All groups share one centre, and each spreads out both ways along 10 directions, with some noise.
In the rows, 128 means zero.
Known rows, each followed by its group:
[ 95 117 157 152 113 130 151 134 115 128 156 135 116 112 151 118 133  87
 192  83 103  79 101] : H
[127 123 135 161 150 157 148 118 136 144 144 133 122 173 155 144 138 125
 108 135 130 104 143] : A
[129 134 159 111 141 111  64 167 183 142 141 114 158 139 134 129 138 129
  97 156 128 105 147] : A
[144 137 167 127 122 135 144 136 139 149 124 156 121 155 146 124 154  83
 122 133 106 120  96] : R
[133 118 158 164 144 141 122 125 152 133 116 133 101 140 163 139 108 135
 168 137 144 116 118] : R
[127 131 102  87 106 104 114 130 102 101 167 129 162 124  84 127 134 101
 106  83 111  99 140] : B
[133 149 120 161 108 142 176  98 126 154 132 133  91  87 150 132 145  97
 155 159 118  82 147] : H
[152 146  98  99  99 110 191  43 107 158 124 184 134 126  82  87 175  71
  67  47 122  89 143] : R
[118 133 161 127 119 136 150 106 147 146 124 160  90 107 137 100 133 125
 163 103 106 132 125] : A
[ 96 133  98 116 145 115  86 143 149 118 136 101 178 129 115 116 151 103
 105 148 105  94 183] : H
[101 117 116 142 124 129 167 111 132 117 151 134 126 104 117 110 131 141
 146  80 130  98 147] : B
[146 142 128 106 113 114 123 137 154 138 151 131 123  88 121 123 128 166
  78 153 168 158 138] : R
[ 85 101 131 160 143 145 141 139 137 138 165 110 156 121 123  94 136 117
 114 136  94 121 159] : A
[131 144 109 175 148 160 103 117 107 138 121  99 131 171 187 183 121  83
 117 164 176  95 116] : B
[152 119 152 149 116 100 141  86 118 146 101 159  88 126 143 123 119  87
 182 101 155  75 105] : H
[ 76 132 145 137 132 118 136 192 130 117  95  98 137 105 135 111 154 142
 220 141  70 105 104] : R
[148 140 138  95 117  85 135 107  78 153  72 150 134 176  94 114 148 108
 141  81  98 103  97] : R
[123 150 153 112 132  94 133 131 113 182  92 152 135 168 136 113 170 142
  90  96 139 105 100] : B
[ 88 103  85 136 142 101  77 103 121 126 121  76 167 108  86 111 105 156
 148  99 126  66 192] : B
[ 71 150 117 132 140 128  52 148 143 134 123  68 161 126 149 137 134 125
 150 130 108  74 160] : B
[ 99 107 143 162 141 138 120 155 109 108 132 102 127 139 151 140 117 106
 192 144 110 117 109] : R
[150 151 148 124 138 102 120 157 175 149  85 128 109 123 150 140 134 191
 131 170 165 119 132] : A
[128 140  95 168 131 168 201  81 119 144 123 132  94 104 139 128 152 101
 128 173 109 116 173] : H
[111 127 151 130 138 113 125 162 155 141 109 119 149 143 126 109 150 143
 142 130 106 103 124] : R
[120 129  93 160 147 133 140  94 114 138  93 102 135 139 131 135 125 142
 135 127 153  88 146] : B
[ 92 142 112 129 125 132 107 145 147 128 167  94 161 103 130 127 149 103
 128 134 101  61 174] : H
[116 135  88 104 104  67 154  91  73 130 123 140 139  97  87 105 140 153
 118  46 165  91 130] : B
[158 129  93 120 117 119 117 110 153 101  95 117 127  81 101 130 112 117
 146 175 146 141 148] : A
[118 130 127 151 121 145 134 118 147 132 146 120 105  82 147 126 117 125
 155 145 132 127 141] : A
[126  99 105 171 139 144 175 136 130 106 106 106 118  95 129 123 107 154
 181 166 151 139 119] : A
[105 110 140 157 124 127 132 131 117 158 151 111 123  84 135 100 116 137
 131 150 139 142 136] : A
[119 158 129  90 118 104 120 112 145 144  89 136 132 133 113 124 149 147
 131  89 114  84 141] : B
[156 111 148 105 148  83 116 127 147 128  73 155 152 202  91 116 124 145
 130  72 135  89 114] : A
[163 119 140 167 130 168 121 109 117 115 155 137  95 153 177 174 101  45
 142 154 153 127  97] : R
[154 145 155 151 123 184 120 137 171 165 190 106 118 145 166 186  99 166
  70 159 164 111 136] : H
[143 145 138 125 129 151 129 136 140 169 152 121 137 163 131 144 145 132
  54 163 113 125 152] : H
[147 155 146 130 136 147 152 138 164 141 113 153 127 165 154 143 157 124
 111 126 133 103 114] : B
[105 145 158 123 107 133 163 139 154 138 146 161 121  99 145  93 172  78
 138 113  85 116 118] : R
[119 100 162 181 155 173 123 141 125 124 144 113 112 190 170 161  95 122
 169 135 111 123 112] : R
[117 126 164 132 127 107 109  92 135 140 130 170 121 143 144  99 154  31
 158  75 108  67 124] : R
[100  95 111 153 119 122 105 168 139 104 150  73 147  43 120 108  98 140
 167 179 141 148 129] : A
[121 124 138 139 107 127 109 102 113 101 148 137  94  98 155 151  88  97
 199  71 158  97  96] : H
[ 67  98 197 167 123 166 115 150 137 167 217 125 122 107 176  94 133  83
 134 113  82 134 120] : A
[121 137 150 119 109 104 113 148 122 143 154 117 137 124 125 132 135 113
 131 110 120  79 119] : H
[103 129 158 134 123 117 153 128 150 144 108 145 104  99 136  99 137 158
 176  97 120 100 128] : H
[104 109  97 155 133 144 157  81 122 116 115 110 116  94 110 114 111 152
 187 109 106 106 164] : B
[175 104 176 139 155 150 109 158 233 125  81 124 118 148 123 130  93 175
 161 217 105 147 151] : B
[106 127 125 170 121 134 173 148 130 171 167  87 154 117 122 126 154 133
 106 158 114  44 158] : H
[103 128 142  88 100  98  90 157 101 112 207 135 156 112 117 123 143  91
 100  80 116 114 118] : B
[144 133 154 144 177 148  83 157 234 124  85 130 113 133 177 133 122 153
 127 224 163 163 154] : H
[144 148 152 102 115  95 108 124 134 141  98 149 126 139 127 116 149  93
 144 108 115  95 106] : R
[115 100 113 169 155 153 120 147 136 125 156  95 159 153 136 136 123 114
  95 164 134 109 153] : A

New rows, each followed by its group:
[111 111  88 196 165 180 182 107 153 105 103 124 106 103 161 116 133 121
 164 202 125 158 170] : H
[111 121 143 143 115 122 109 131 107 161 160 107 119  83 142 118 117 122
 125 143 141 137 127] : A
[141 159 160  99 104 139 121 138 154 139 151 153 116 117 149 138 139 115
 108 126 118 139 118] : R
[142 132 149  82 107  74 106 196 147 113 150 130 155 106  99 117 137 154
 104 141 136 139 111] : B
[132 102 181 134 142 109 136 115 103 163 120 172  98 175 128 104 120 156
 134  91 110 154 110] : R
[126 136 125 133 130 161 152 139 134 143 145 121 127 133 131 134 138 162
  89 157 112 162 138] : H
[110 104  98 147 143 105 116 105 112 112 120 118 148 125 111 114 122 100
 155 108 138  79 149] : H
[150 115 117 169 122  96 130 119 113 116 103 115 108  94 144 139 114  72
 201 182 177  72 107] : H
[108 131 139 129 117 110 129  97  72 168 157 136 117 144 130 126 136 132
 108  68 133  99 127] : A
[142 149 141  83 103  94 122 148 103 142 128 139 131 120 102 121 141 140
 102 129 117 159 106] : R
[135 168 151 105 122 135 136 105 127 155 127 168  99 161 148 142 158 119
 109  99 106 107 130] : A
[127 108 161 131 151 128  71 132 179 142 127 117 142 154 128 124 109 130
 133 129 113 100 160] : B
[135 134 154 121 125 127 149 156 146 134 113 139 116 132 127 118 143 145
 140 145 100 145 109] : B
[159 122 132 126 123 118  68  89 177 106 122 132 118 116 137 147  84 108
 166  93 177  76 135] : A
[135 125 124 130 106 144 125 136 128  94 175 123 110  85 140 151 105 104
 160 136 133 133 123] : B
[117 133 165 110 118 106 113 117 156 146 123 151 106 106 121 100 128 154
 161  90 108 114 142] : B
[159 134 164  68 101  40 112 155  93 159  95 160 128 125  80  95 142 164
 101 115 137 162  86] : B
[139 116 133 120 158 118 121 156 137 126  86 138 140 162 118 107 147 147
  99 184 114 196 127] : H
[119 129 123 138 107 145 135 139  81 132 194 105 149 137 130 152 132  68
 109 123 103  93 117] : H
[108 120 147 139 135 123 175 134 124 171 127 136 133 140 112  98 155 159
 117 111  97 110 134] : H
[130 138 134 116 119 104 127 100 125 114  93 158  88  95 137 116 126 114
 190 107 135 135 112] : H
[132  88 157 217 186 186 139 129 193 142 108 106 114 192 177 157  88 177
 159 161 165  91 145] : R
[101 150 123  87 132 133 102 150 142 109 128 129 144 119 125 112 159 120
 109 150  69 173 150] : H
[112  95 126 147 139 126 140 191 103  99 140  96 162 147 116 128 124 123
 151 139 119 131  90] : A
[153 141 118 119 141 154 142 103 171  99 104 156 130 169 123 140 138  96
 137 110 101  97 152] : A
[168  83 109 154 147 137 163  99 115 103  96 144 139 170  96 119 106  92
 135 136 133 142 117] : A
[143 123 102 130 129 126 142 126 129  99 111 120 132 119 111 132 120 122
 151 149 129 130 127] : A
[104 133 110 105 134 121 154 166 120 126 109 115 147 111  98 101 162 174
 105 166  87 182 146] : H
[ 94 118 138 134 131 127  83 197 131 107 175  81 168 136 144 146 120 113
 131 132 126 103 114] : A
[162 123 169 157 141 174 163 134 176 131 119 157  91 151 169 144 121 123
 147 167 131 140 111] : B
[ 72 146 147 115 108 126 115 161 148 125 127 108 114  55 140 103 138 155
 198 125  78 125 135] : B
[ 66  83 124 168 152 140 119 193  95 103 168  66 151 126 132 130  99 190
 169 161 107 151 137] : R
[150 109 135 126 122 115 163 143 119 116 161 151 133 129 109 124 124 127
 109 121 143 138 111] : B
[103 124 143 146 123 155 129 164 126 112 168 114 113 109 154 141 115 150
 158 150 120 154 120] : R
[ 96  98 129 198 151 133 196 117 142 147 116 126 123 114 141  91 153 114
 177 139 119  58 154] : H
[144 165 160 123 114 153  85 131 196 142 159 123 107 114 175 165 121 121
 119 151 141  93 150] : H
[138 124 119 140 117 125 161  93 102 133  97 135  98 113 116 122 115 138
 169 122 124 138 121] : B
[142 119 141 161 125 146 135 121  98 128 151 138 101 134 166 151 111  91
 132 142 161 142  94] : B
[147 133 106 139 111 117 158  95  71 132 111 140 103 121 130 141 125 120
 138 113 167 128 102] : B
[126 136 141 109 145 129  72 169 158 111 132 121 148 145 144 138 137  97
 114 171 110 148 134] : H
[152 132 184 164 147 187 125 100 178 150 134 163  87 182 185 156 115  89
 138 128 131 107 120] : B
[105 124 169 122 135 115 111 158 151 156 100 118 130 132 127 101 140 155
 153 147  83 133 131] : B
[100 114 101 119 133 112 145 180 122  90 120  99 174 121  90 112 143 143
 153 132  94 120 127] : A
[145 149 135  90  97  86 125 128 123 135 129 151 119  80 119 107 147 111
 112 131 141 141 113] : R
[134 123 130 128 130  92 103 104 126 137  84 125 107 128 122 133 101 174
 171 109 161 102 130] : R
[ 66 116 140 179 140 140 104 195 124 160 198  60 153 107 171 133 129 161
 102 174 142 109 141] : A
[134 113 135 150 155 143 134 130 154 145 119 114 141 168 125 135 107 188
 111 126 144 115 146] : R
[ 66  98 131 143 120 112 150 169 106 116 194 116 147  80 119  90 137 141
 143  98 111 129 129] : B
[100 128 147 110 120 121 124 143 152 129 134 132 139 105 116  93 145 123
 139 110  86 124 137] : A
[149  99 127 128 123  80 134 114  88 134 162 153 133 139 107 123 117 123
  84  87 196 119 107] : B
[ 96 100 129 167 143 145 119 150  66 140 201 102 169 193 138 151 127  90
  82 105 121 102 118] : A
[137 178 150 110 111 116 129 155 164 138  97 136 100 100 169 145 152 151
 151 146 150 119 103] : B
[134 127 118 117 135 120  90 148 168  96 122 107 159 121 117 137 116 122
 136 141 133 105 143] : A
[160 112 149 140 129 121 126 140  81 134  95 124 117 176 130 150 113 101
 153 161 123 147  70] : R
